There are 4 nested groupings, the coarsest first. Each group lies inside one group of the grouping before and may be the whole of it. The rows also spread widely along 16 directions, which tell nothing about the answers.
Known rows, each followed by its group in each grouping:
[ 18   5  -8  -2  -4   4 -24 -20  34  -3  12   3   2 -10 -14 -25  -4  25
   8  11 -26  30  -2  19  26  10  12  11]
k_403 bivo Musu k_959
[-16 -15  -6   2   3  -4  12   6  -6   6 -25   6  -9  34  -5  14   8 -36
 -26 -14  15 -19   2  -7 -38 -16   9 -14]
k_932 nevib Vaf k_486
[-28   4  40  -1 -22  29 -14  -3   7 -10 -10  18 -13 -33  -5 -13  49  -1
  15   6  39 -12  10  32  -4  22  -1  20]
k_932 fim nen k_367
[  4  -5  -2  -3 -25 -29   1  23  -3   9   1 -11  -3  26   9  42 -21 -24
  -8  -7  13 -28  -8 -29 -28 -16   2 -28]
k_403 bivo rubi k_131
[  2  23 -26  -5 -11   6  11 -17  -3   2 -37  14  13   1  12   4  38   4
  17  11   0 -14  -8 -20 -14 -11   0   4]
k_932 larap Tov k_287
[  2  14  -8  13   4  -4   1 -32   4 -10  34  -4  29 -10  25 -22 -19  -6
   8   0 -15 -17 -29 -13  19 -26  -4 -23]
k_932 larap Suna k_571
[  7 -12  13   7 -10  -3 -34  19  10  20 -12 -17 -42   7  -5  29 -33 -17
   7   9  17 -22  -3 -22 -32  18   0  13]
k_874 Gumo rap k_702
[ -3   2   8   7   4   6  -5 -10 -11   2  16  17  10  17  -4   4  -4 -31
 -12   6 -15 -26 -18 -15  -5 -17  22 -54]
k_932 tiz pera k_968
[  1  17   1  -9 -24  38  16  20 -11 -21 -23 -34 -38 -22  -6 -10  21  -8
 -20  -5  32 -19 -20  14  -3  25  33  30]
k_932 larap Tov k_265
[ 26   8   0  18   9  -2 -18 -21  42 -11   5  22  17   3  10 -17  -5   0
   7 -11 -10  20  -1  33  12  -6  -7  -5]
k_403 bodu sepu k_550
[-14  12  29 -16  17  30 -13 -10  34  -1  -7  18 -19 -33 -16 -37  -1  19
  -4  26  -4 -17   3   7  -7  26 -24  25]
k_932 larap Suna k_788
[ -7   1 -16  13  15  13   3 -16  -2 -23  -3 -19  18  13  37 -11   2   5
  -5 -16 -27 -13  14   3  -3 -19  12 -12]
k_932 fim Livef k_255
[  4  17 -32  14  14  11  11 -16   0  -5 -30  10   7 -12  31 -30  22   0
  14   7  13   5  -8   6  -4 -21 -15  41]
k_932 larap Div k_279
[  7  -9  11   8 -26  -4 -15   3 -11 -13  23   7  -2  16  -1  24  -4 -13
 -36  -5   7 -12   4  -2 -12  -7  29 -47]
k_403 bodu Vibar k_264
[ 20  -3 -27   2 -25 -13 -17  -3   1   5   7 -11  -5   3 -18  12   5   2
  22  10 -18  20 -18  -7  23  -2  37  -5]
k_932 tiz rital k_614
[-21  -1  22 -14  14  17   1 -16  16  10   1   5  28  16   5 -26  -9  16
   3 -28 -25 -15   1 -10  -2  20 -21  -9]
k_874 Gumo rap k_971
[ -8   5 -18   1  -6  -1  25  -7  19  -8 -34 -14  -4  34   9   6  19 -33
 -10 -22   8 -10  -9  11 -29 -20  20  -1]
k_403 bivo rubi k_679
[ -3  -2 -18   6  28   9   7   1  23  -8 -21   2   3  14  19 -23   4   1
   2  -3 -22  16  20  27  -8 -11  -1  23]
k_403 bodu mivir k_911
[-16   4  -1 -23  -3  33   3  -4 -11  -8  -1 -25  -6 -10  -6 -40   8  27
 -13   1 -15   3 -15  -3  19  21  27  16]
k_403 bodu Vibar k_67
[ -4  -6  -9 -13  19   8 -11   7  -9   4  -3  -7 -11  12  -4 -34 -17  16
 -16  12 -21  -6 -14 -19   2   7   8   4]
k_932 nevib Reb k_880
[-35 -27  17   2  26   5   4   3  -8  15 -15  11   6   8 -16  -6   4 -27
   3  -9  -3   4  14   4  -7  -3 -11  11]
k_874 morob Ramil k_886
[ 42  18 -31  25 -15  37   0  10   7  -1 -31 -14  -6   7  20  12   3   0
  -8 -25   0  20  19  31  -2  10  23  19]
k_932 larap Suna k_571
[ 13  20 -13   9  -2  30   9  -5   3  -3  -7   6   7 -18  13   2   0   4
 -15   7  -9  -7  16   6  -9  -3  -4   7]
k_874 morob Ramil k_886
[ 59  33  -9  15   2  32  19  14  54  -7 -49 -10 -25 -28 -23  32 -18 -35
  -6 -17  11  11   1  42  -8  14   0  25]
k_403 bodu sepu k_550
[  7  -9  10  16  36   2  -7  28 -10   3 -40  10  -3  27  15   4  -8 -38
  12 -17   6 -18  -4  -5 -16  -2  -9  -1]
k_932 larap Tov k_265
[  3  19  -1  33   3  45   5 -16  14   5 -25 -16 -28 -19  25  -5  -7 -40
  -6  -9  44 -16  -7  20 -32  -6  -3  40]
k_874 Gumo rap k_971
[ -9 -10   1 -19   8 -20 -15 -12  20 -10   5   1   5  -2  -4 -12  -9  33
  -2  14 -24  -3   9 -18  -2   1 -13   3]
k_403 bodu mivir k_911
[-26 -16   2   2 -13 -11   2 -15  16  11  41 -10 -11 -16 -28 -12 -15 -22
 -12   6   6  10 -14   6   7 -16  11   1]
k_932 larap Tov k_287
[ -6  -2  18  -7 -17   8 -23  21  26 -19 -12 -16 -30 -22  -2  16  14  21
  14  13  -1 -15  32  17 -12  26   6  21]
k_932 fim nen k_367
[  1  -1  -5  15   7  31 -14  -9  23  32 -31   9 -14  20  -8  24  -5 -22
  -1   5 -19  -1  28  -1 -36  -3  15 -10]
k_932 larap Tov k_265
[ -9  -6 -19   0 -10  -4  -9  -5 -12  39   4  12  -8  -5 -24  15  -6 -14
   7  35  -6   3  -4 -30 -12 -19   8  -4]
k_932 fim nen k_367
[ 20   1  10   3  11 -25 -18  -4  10 -26  -7  18  14 -13  -8  10   5  -5
  20  12  -9  -1  -5   1  19  -6  -7 -12]
k_403 bivo rubi k_131
[ 15  -2  11 -13  -6 -11 -47 -14  34   4  -2  -4 -25  -9 -31 -10 -15  19
  22  30 -13   5 -24 -15  12  22  13   9]
k_403 bivo rubi k_679
[ -1  30  -4  -1  -5  26   5 -10   7  -7  35  20 -11 -41  19 -68  -5  19
 -36  29  29 -12 -25  13  -1  -4 -21  31]
k_932 larap Tov k_265
[ -8   0  12  -6 -21  13 -23  18  -7   5  18  12 -27 -29 -19  -5  13   6
   4  40   9   0   3   7   7  17  16  11]
k_932 larap Tov k_265
[-15   7  -3   2   8  18  27 -30  15  -5 -23 -23   3 -17   5   1 -10 -15
 -26 -21  16 -17  -1 -11 -23 -18 -14  15]
k_403 bodu Vibar k_67
[ 28  19  -8  -3   4  -3 -30 -11  33  -1   7  25   9   7   8 -14 -11  22
  21  23 -34 -12 -13 -10   5   5  -4 -22]
k_932 nevib Vaf k_486
[ 24   2 -28   5   3 -18 -20  -2   6  -6  -9  -2  27  25  18  -6   8  18
  49  -7 -44  15 -14  -8  32  -1  16 -10]
k_932 larap Tov k_265
[ -4  -2  13  10  19 -12 -38 -13  28   2 -13   0  -1   1  19   0  -4 -13
  67  22 -15 -13 -16 -13   3  -8  -6   2]
k_403 bodu sepu k_550
[  0  18  -1  -3  11  35  17  16  -2  -8 -55  -6  -5 -17   0   9  30 -16
  27   1   1 -13   5  11  -2  11   5  20]
k_932 nevib Reb k_880
[-25  -8  19 -11 -10  -8  13  16 -14 -21   6   4   8 -14 -11  12  27 -11
   6   0   1 -16   8   7  10   3   4 -12]
k_932 larap Suna k_571
[ -5   0 -18  -8  -8   0 -10 -32   7  -5 -10  10 -10   7 -23  10  17   1
 -20  28 -18 -14   1 -20 -21 -12  28 -25]
k_932 nevib Vaf k_486
[-19  -2 -29  -9   1 -15  20   9 -21  16   2  13  -2   0   2 -17   5 -10
  -9  24  13  -5 -17 -19 -13 -28 -10  15]
k_932 nevib Reb k_880

New rows. What belongs after each?
[  4  -9  -3 -15 -23 -24   6  28  -5 -14  22  -4 -22  -6 -28 -20   3  -3
 -14  -2  23  11 -34  20  19  20  11  23]
k_874 Gumo rap k_702
[ 25  -6 -12  -4 -10 -22 -12  20  40   0  21  -1  -2  40  -3  -5 -30   5
 -11 -21 -26   7  -7  17   1   8  10 -22]
k_932 nevib Vaf k_486
[-15   2 -17 -11   3  -2  33  12 -43 -12  11 -12  13  -9  -3  -9   7 -17
  -5  10 -13 -16 -28 -19  18 -16  15  -6]
k_874 morob Ramil k_886
[  2  -5 -15  -7  37 -17   6 -33   1 -23 -19  17  42 -10  -4 -30   8  31
  -5 -12 -25  13   5 -11  23 -13 -29   6]
k_932 nevib Reb k_880
[ 43  14  -9  -5  13 -13   5  38   2  -6   3  11   1   4 -10 -13 -29 -14
  -1   6 -12   5 -35   5  24   4   2  -5]
k_403 bivo rubi k_679
[-16   3  23   5 -32  12 -22 -24  29  -3   4  -8 -17 -10   7  14   9  -8
   5   5  23 -23   0   0 -24   1  11  -7]
k_403 bodu Vibar k_264
[ -7  -5  -9 -23 -62 -14  20  26   5 -10  -3  -5   3  -8 -30  53  44  14
   4  -6  -6  10  33  18   0  19  20  -1]
k_874 morob Ramil k_886
[  2 -18  11  11  26  -2 -28  -5  18 -14 -12   1 -19  11  -1 -17 -13  -1
  -9  -5  -4   1   9  15 -11  12  -4  18]
k_874 Gumo rap k_702
[ 30 -17 -11 -15   0 -57 -20   9  -1 -12  10  36  20  26 -31  27 -12  15
 -19   9 -33  -3   1 -30   5  -5  -2 -53]
k_932 nevib Vaf k_486
[ -2   1  -6   7   0   3   5  -4   4 -12 -21 -26  14  -2  16  -5  17 -10
  39 -26   1  12 -14  14  23  -2  11  18]
k_403 bodu sepu k_550
[-11   2   9  -6  -1  15 -24  20  -6   4   7  24 -21  -1  20 -29   5  20
 -10  37   4 -20  10  -1 -23  13 -10  19]
k_874 morob Ramil k_886
[  8  -1  -5 -19 -29 -16  -5  11   0  15  27   2  33   7 -11  12  -5  29
  20 -12 -35   9  -2 -21  30  12   5 -29]
k_932 tiz rital k_614
[  6   1  23   4  18  26 -26  -4  27 -14 -11  13  22   9  23 -22   4  29
  16 -20 -30   8  28  24  12  23  -6  -4]
k_403 bodu Vibar k_264
[ 14  10 -26 -12  -5  -9  -1 -16  24 -17 -27  -9  19   7   0  21  21  23
  28   4 -48   6  11  -7   9  -2  17 -12]
k_403 bodu sepu k_550
[  7 -16 -15 -12   7 -18  -2  10   8  -2 -22 -14   3  22 -10  -7  -3  17
   1 -27 -18  14  -2  -5   9  11   2  14]
k_932 tiz pera k_968
[ -5  13   8 -12 -14  -7  -4 -47  32  14  -1  32  21   5 -17 -34  14   5
  -1 -12  18 -11 -44 -13  -5  -1 -22 -10]
k_932 fim nen k_367
[ -7 -12 -24 -18  -7 -42  13  15 -29 -18   9  25  31  47  19 -10  20  21
 -29  -7 -18 -14  -1 -20 -11 -15  -4 -27]
k_874 morob Ramil k_886
[ 23  27   2  29  17  26  15   2  -3 -20 -23  10  22 -31  33  19   0 -25
  10  -7   7 -23  14  11  -4 -14 -25   3]
k_874 morob Ramil k_886
[ 11   3  -2   8   2  17  -2 -15   1  14  -4   3   5   3 -18   8 -15 -21
  -5  -7 -12   0 -11  -7   0   4  11 -15]
k_874 Gumo rap k_702
[  6 -13   0  15   6   8 -36 -36  43 -17 -17  -2   3  20   4 -18  14  24
   3 -26 -19  22  23  31   1  11  13   6]
k_932 fim Livef k_255
[ 14   5 -22   3  14   2  -7   2  23  -1 -19 -14 -12  32   9 -12 -11 -11
   9   3 -28   4 -14   6  -6  -7  26   2]
k_403 bivo rubi k_679
[ -3   1  -1 -12   3  -3 -10  -3  33 -13  -2   6 -12  -4  -8 -30  11  19
   7  13 -13   4  -4  17   5  13   0  20]
k_932 larap Div k_279
[ 11   8  -7  19   6  13 -29 -62  55 -17 -10 -19  -5   0  12 -23  -4   7
   5  -7 -11   8  -4  16  -3 -10  14  12]
k_403 bivo Musu k_959
[  6  16  -5   8  30  32  15  -1  13  -8 -35  10  -8  -9   7 -45  10 -12
 -12 -11  14  -1 -12  29  -6   2 -12  36]
k_932 fim nen k_367
[  2  28 -25 -16 -24  -3  33  -1  12 -26 -13   8  22  17  21   1  40   9
  -5 -10  -9 -25  -7   7 -13 -10   6 -22]
k_932 nevib Reb k_880
[-19  -5 -13  -3  20   2  20 -11  -2  -4   0 -20  14  21  11 -25 -13 -12
 -15 -17 -19  -4 -13  -8  -1 -22  10  -6]
k_403 bivo rubi k_679
[ 26   6   6   1 -27 -15  -5  13  17 -16 -26  -5   2  14  11   6  11  -2
   3 -40  39   0 -19  15   0  15  -6  13]
k_403 bivo rubi k_131
[ 25  11 -16   0 -10  -4 -21  35  -9 -10 -10  36   4   0  21  27  21  29
  16  42 -30  -7  42   1 -10   7  -2  -5]
k_874 morob Ramil k_886
[ 19  21 -22  -9 -34  14  20  -2 -11  16  15  28  15 -23 -22  -1   6  15
 -41   7  10  10  -1  -3   2  -3  -3  -7]
k_932 fim nen k_367
[ -5  19  -3  -8  26  21  24 -18  31 -14   0   6   8 -20  -2 -49  -6   3
 -17  -2 -11  -7 -15  19   6  -4 -18  14]
k_932 nevib Reb k_880
[ -1   7  10 -11  25  27  12   0  30  -4 -35   7  -3   6   7 -25 -11  19
 -41 -26  -1 -18  25   9 -32  19 -35  22]
k_932 larap Suna k_571
[-16  -3  -2  10  -9   0  19   1 -19   1  -9 -31 -16 -20   4   7  -5 -38
  -2 -12  43 -19 -27 -14  -8 -16  -1  24]
k_932 larap Suna k_788
[ 14   3  -1   1  -5 -13   1  21 -26  -8   2   1   7   3  19   7 -19  -2
 -26  -3  19 -21  -8 -24  -9 -10 -10 -10]
k_403 bivo rubi k_679
[ 41  14 -18  11 -36  11  -6  31   7  33  24   2 -22  -2 -19  14 -34 -22
 -11   6  14  15 -25  10   5   7  19  -4]
k_932 fim Livef k_255
[-12  -7  -7 -17  51  -8   8   2  -9  -8 -31  18  21  21   6 -39   5  14
  -1  -3 -28 -12  -6 -20  -2  -5 -25   5]
k_932 fim Livef k_255
[ 12 -20  22   8  23  12  -9  46  -8  15 -12 -18 -27  12 -21  -2 -42 -39
  -5 -25   6   2 -17   6   9  24   8  10]
k_932 larap Suna k_788
[ 11 -23  -6  -8  12 -32 -19 -26  -1 -11  -5  -1  23  -8 -39   7  -6  22
   5  -8 -31  21  -3 -24  33   1   0 -11]
k_932 fim Livef k_255
[  7  -1   1 -13 -20   1 -15   0  -7  11  -1  -2 -24  17 -30  20 -11 -11
 -18  18  -8 -27 -24 -34 -20  15  29 -29]
k_874 Gumo rap k_702
[ 19 -14  -9  22   3 -10 -15 -10   5   1 -23   3 -16  -1 -16  -6  -2 -21
  -7 -17  32  24 -14  12   4  -2   0  31]
k_932 larap Suna k_788
[  2   9  -9  -6   7   1 -10 -45   9 -10 -35  11  34  24  10 -26  34  12
  31 -18 -16   2 -32 -14  15  -2   8  -9]
k_403 bodu Vibar k_67
[-12  -8 -27  14  43   6  15 -11 -19  -9 -18 -15  -2   5  10 -30  -2 -35
   2   7 -10  10 -24   0   8 -35  19  19]
k_403 bodu Vibar k_67
[ 37  14  -7  10 -11  25 -19  19 -10 -17 -30   7  -2  21  28  11  12  12
 -14 -11   0  -5  13   8 -11  16  22  -9]
k_403 bodu Vibar k_67
[  3   8  16  22  -9  11  -9 -18  31   5   7  10  18   0  12  37  -6 -29
  15  -6 -10 -13  19   9 -14 -18   2 -41]
k_403 bodu sepu k_550
[-17  -3   3   2 -21 -16   4 -21  39  -1   7   2   2  -2   6  -9   6  -2
  -2 -17  25  -5  -5  14 -19  -7 -25  22]
k_874 morob Ramil k_886
[-16 -10   4  -5  -5 -29  -2   5 -31 -16   9  31   7 -23 -14 -20  40  -7
  24  23  26   9 -24   7  26  -1  -7  21]
k_874 Gumo rap k_702
[  5  16 -12  14  -3   3  17 -21   7 -11   3 -19   6 -28   3 -13   0 -31
  17  -3  18   8 -37  12  24 -23   9  18]
k_403 bivo rubi k_679
[ -4 -19  11 -12  17 -25  -6   1 -10  -4  13  13  -8 -13 -41 -13 -22 -11
 -30  19   4   4 -19 -16   9  -8  -3  -4]
k_403 bivo rubi k_679
[  1  -4 -46 -10 -21 -50   7 -15 -15   6  25  15  22  12 -10  -8  16   4
  11  20 -13  14 -37 -29  19 -35  12 -14]
k_932 tiz rital k_614
[ -9 -26 -22  -9  21 -46  -2   5 -14 -20  -8  -8   8  26   6   0  -2  11
  -5   1 -28  -9   3 -30  -4 -19  -3  -5]
k_932 larap Suna k_788
[-10  -6  -2 -20  17   2 -12  15  21  -5  -7  -1  -8   7 -11 -12   3  18
  18  20 -46  -3  13   4   5  15  11   1]
k_932 nevib Vaf k_486
[ 30  27 -32  10  -8   9  -5 -26  -1  -9 -30  21  30  24  34 -10  28  19
   1 -12  -9  -7  -8 -13  -6  -9   5 -15]
k_932 larap Tov k_287
[  4   6  10   8  26  18  11 -10  23 -35 -21  -8  16  39  22 -10   1 -20
 -18 -44 -28 -31   2  19 -12  -1  13 -36]
k_932 larap Suna k_571
[-11  19  -4  -4 -10  13   7  -2  29  23 -31   8 -10  10   6   4  19 -29
  38   8  14 -25 -23  -3 -27  -3  -3   8]
k_932 nevib Vaf k_486
[-18  -3  33 -14  23  10 -19  21  32   0  24  -1 -15 -15  -3 -31 -29   5
  19  21 -26 -21  -1   8   9  20 -12   3]
k_932 nevib Vaf k_486
[ 29  17 -27   2 -25 -10   3 -31  17  -8   3   8  18  -9  -1  -8   1  22
 -16 -11   6   8 -20  -5   6  -4 -10   7]
k_874 morob Ramil k_886
[ 19   3 -10   0 -17   8  -7   7  17   4 -20  -4  -4   9 -14  21   7   3
   7 -11 -16   9  11   8   0  15  20  -4]
k_932 larap Tov k_265
[ 29  32 -19  18  15  18  22  12  19  -4 -16   2   0 -26  28   7 -23 -16
   4   4   3 -14   6  13 -15  -9 -31  27]
k_874 Gumo rap k_702
[  1 -17  22   0  -9 -28  -8   8  -5  -6  15  -8  18 -10  -5  23 -27   2
  -1 -23   6 -16  -1 -24   8   5 -26 -12]
k_874 morob Ramil k_886
[ 30  13 -15  12  26   9 -14  -1   2   6  14  24  -7 -17  -7 -28 -30  -6
  -8  35 -19   6 -22  -3  15  -9  -3   2]
k_932 larap Suna k_788
[ 15  -4  23 -17   0   5 -19  31 -36  18 -31   7  15  24 -16  18  -3  -4
  22 -12 -11 -11 -20 -39  17  30  13 -29]
k_403 bivo rubi k_679
[ -6 -16  18   6  13  -3 -10  26 -31  -6  -6   3  -7 -27  -4   9  -4 -10
   4  10  17  -7  10 -10   9   3 -11  15]
k_932 larap Div k_279
[ 12  15 -14   5   1  26   9 -12  22  14   5   0  13  27  10 -14 -23  -9
 -25 -16 -24   2  -3   8 -10 -10  15 -23]
k_403 bivo rubi k_679
[ 22  16 -45   0 -15  14  -6 -10 -20 -26 -36 -11   0  25  15   9  44  16
   1   9 -32  -4   1 -10  -1  -3  57 -16]
k_932 larap Tov k_287
